There are 4 ways to turn a row about zero (a turn may also mirror it). The second row of each pair is the first, turned, with some noise. The first 28 pairs use one turn. New pairs use 2 turns, one after the other, and a turn may come again.
Some pairs, each with its turns in order after it:
[ 14  19  14 -33 -25  23]
[ 13 -26 -42  -8  -6   0]  Z_317

[-15  39   9  42 -36  -7]
[ -5 -45  42  -8  10  28]  Z_863

[  0 -35  35 -41 -14 -25]
[-15 -29  10 -44 -19 -32]  Z_317

[ 44  20  14   3  27 -15]
[ 48   6  22  -2 -26   7]  Z_317

[ -7 -35 -36  49   8 -45]
[-11  -1  18 -12  12  80]  Z_57

[-36 -33   2  11 -30   1]
[-37   4  22 -26   9 -22]  Z_863

[ 28 -33  35  20 -44 -45]
[ 28  32  71 -26   9  -1]  Z_863

[ 33 -39 -33  41  -7  10]
[  4  64  -6 -17  27 -20]  Z_317

[ -8  13 -20  26   0  24]
[ 14 -38  -6   7 -19 -10]  Z_235

[-46   3 -34  32  -5  23]
[-42  19  -8  42  37  20]  Z_317

[-49  24  18 -22 -36 -41]
[ 46  22  44 -35   6 -18]  Z_57

[-17 -23 -28   7  12 -14]
[17  1 11  6 16 41]  Z_57

[ 46  32 -27  35 -12 -43]
[ 36  45  22 -36  10  53]  Z_317

[ 20  17 -22  24 -28  26]
[ 30 -32 -22  20   7  -7]  Z_235

[ -4  37  10  41  10 -23]
[-17  40 -15 -42  11  13]  Z_57

[ -9  48 -33 -23   3 -41]
[ 26  -3   4 -29  63 -11]  Z_57

[-40  -3  22  -4  11 -33]
[-47  22  -1 -27  -7 -24]  Z_235

[ -3 -18 -16 -29 -14  14]
[ -1   1 -16 -12   0 -33]  Z_863

[-17  -8 -12  -8 -42 -43]
[  1   2 -17 -52  37 -20]  Z_235

[-49  11  38   7 -29 -38]
[-34 -10  58 -19 -41   9]  Z_863

[-20 -10  17 -18  13 -21]
[ 39   3  -3 -16  -8   8]  Z_57

[-19 -32  14 -20  45 -17]
[-29  27  41 -22 -18  22]  Z_235

[-46  46 -34  33 -23  34]
[-46 -68 -13 -16  20  20]  Z_863

[ 45  37 -17 -15   7  47]
[ 47  10 -16  48 -19  19]  Z_235

[-49  18   7 -30 -15 -10]
[-22  19 -34 -35 -12 -15]  Z_235

[ 20 -19 -26  41 -27 -30]
[ 17  12  21 -37  39  22]  Z_863

[ 25  11   6   5  39 -10]
[ -2  -4 -44 -17   5   8]  Z_57

[-39 -48 -42   7  -6 -19]
[-49  16  27 -15  52 -23]  Z_317

New pairs. What belongs after each?
[ 49 -27 -25  -3  48  19]
[ 53  16  39 -22 -21  30]  Z_317 Z_317

[ 31  -6   4   9 -11 -23]
[ -6  16  25  24 -14  -9]  Z_235 Z_235

[ 42 -30  13 -20   0  25]
[-18  16  19 -49  30  -7]  Z_57 Z_863

[-20 -28  -3 -47 -16   1]
[-20 -10  41 -10  18 -33]  Z_317 Z_317

[-16 -13  43 -43 -28  -7]
[ 16   1  53 -26 -32   3]  Z_863 Z_863

[ 24  35  30 -35 -24  -5]
[ -1 -21  47 -49   6  -4]  Z_57 Z_317

[  3  16 -24 -41 -42 -49]
[ 13  60  11  33 -30 -22]  Z_57 Z_863

[-32  13 -18  15  19  32]
[-28  31 -22 -13  23  -2]  Z_57 Z_57

[-24  23 -39 -10 -11 -42]
[ 31  51  -3 -23  17  -5]  Z_235 Z_235

[-20  48 -27  -8 -47 -45]
[ 16  26   2  -9  -5 -85]  Z_863 Z_863

[ 48  39  48 -11 -16   1]
[-39  40 -27 -22  42  28]  Z_235 Z_57

[  4  20  30 -43  35  29]
[-21  59   0 -27   8  30]  Z_863 Z_317

[-46  16  34  22 -26  47]
[-17  38  17 -60  20 -22]  Z_57 Z_57

[  6 -28 -17  21  41 -13]
[  7   0   4 -12 -52 -23]  Z_235 Z_57

[-37 -35   7  14 -38  -5]
[-41  38 -10 -20 -13  -2]  Z_863 Z_235

[-31  -1  -4 -25   5 -33]
[-15 -34 -33   0 -15 -19]  Z_57 Z_57

[ 8 44 27 16 20 46]
[-18 -16  29 -28  47  31]  Z_235 Z_863

[ 33  45 -14 -33 -24  13]
[-47 -23 -17  -5  42   6]  Z_235 Z_57

[ 32 -40  -1  37 -41  47]
[-58 -53 -31 -25   8 -24]  Z_57 Z_235

[ -8  17 -28 -15  25  14]
[ 19  -3 -26   5  29  -3]  Z_235 Z_235

[-33  17  10 -43  -5 -39]
[ 15 -36 -21 -24 -46   4]  Z_235 Z_863

[25 -7 10 44 35 47]
[ 35 -15  -6  18  25 -59]  Z_317 Z_235

[ 34 -31  15 -12  -6 -39]
[ 18 -37  25  27 -28  -5]  Z_57 Z_57

[  2 -12  -3  -1  -3  33]
[-11  17  -8  -9  -7  28]  Z_863 Z_863

[ 46 -17 -38  39 -33 -21]
[-5 30 60 28 11 29]  Z_235 Z_235

[ 18 -19 -38  34 -26 -40]
[-44  -5 -20   7 -32  44]  Z_57 Z_235

[ -6  26  28  19 -36  38]
[-27 -16  24 -11 -10  49]  Z_57 Z_317

[-41  13 -39  38 -18   0]
[  9 -14   1  54 -43  19]  Z_57 Z_317

[ 8 43 31  4  9 21]
[  2 -20  31 -10  32  35]  Z_57 Z_317

[-10  47  48  -9  11  29]
[-49  -9  44  24 -13  21]  Z_317 Z_57

[ 48  47 -19 -22  28  15]
[ 43 -29  28   8  34  26]  Z_235 Z_863

[ -8  43  48 -12 -47  46]
[-13 -21  50 -45 -23  57]  Z_57 Z_317

[ 13  44 -31 -16  44  31]
[ -1  59 -10   7  52 -15]  Z_863 Z_317

[-40  -1  40   5  49  38]
[-74   3 -26   3   6  25]  Z_235 Z_317

[ 47 -21 -17 -31  40 -37]
[  3  22  -9  -6  42 -68]  Z_57 Z_317

[-11 -44  38  41  35  33]
[-45  30  53  27  28 -24]  Z_57 Z_57

[  2  -2  23 -15  33 -18]
[ -7 -33   5  12  22  -7]  Z_57 Z_57

[ 45   4 -20 -19  14  17]
[-56  -6 -18  -4  -8 -22]  Z_235 Z_57

[-12 -25  38 -17  39  24]
[-19 -29  22 -21   3  47]  Z_863 Z_863

[ 43 -22  25  39 -14 -45]
[-16   6 -54 -36 -10  45]  Z_57 Z_235

[-11  43   7 -26  22 -43]
[ 48  18 -41   6 -25  -4]  Z_57 Z_863

[ 48  -8 -28  19 -31 -40]
[-45  26 -13   8 -18 -43]  Z_57 Z_863

[ 13 -24 -29 -19  -3  47]
[ 10  -4 -10  16  46 -40]  Z_235 Z_863

[-18  23  21  31  20 -19]
[ 17  21  24 -36  -7  17]  Z_235 Z_57

[ 42  -4 -40 -36 -39 -30]
[ 65   6 -37  36  -3   2]  Z_235 Z_863

[ 16  10 -11 -32 -21 -45]
[  8 -20  17 -20 -15 -52]  Z_57 Z_317

[-26  -1 -14  31   2  32]
[ -4 -16  33  10 -25  26]  Z_235 Z_57

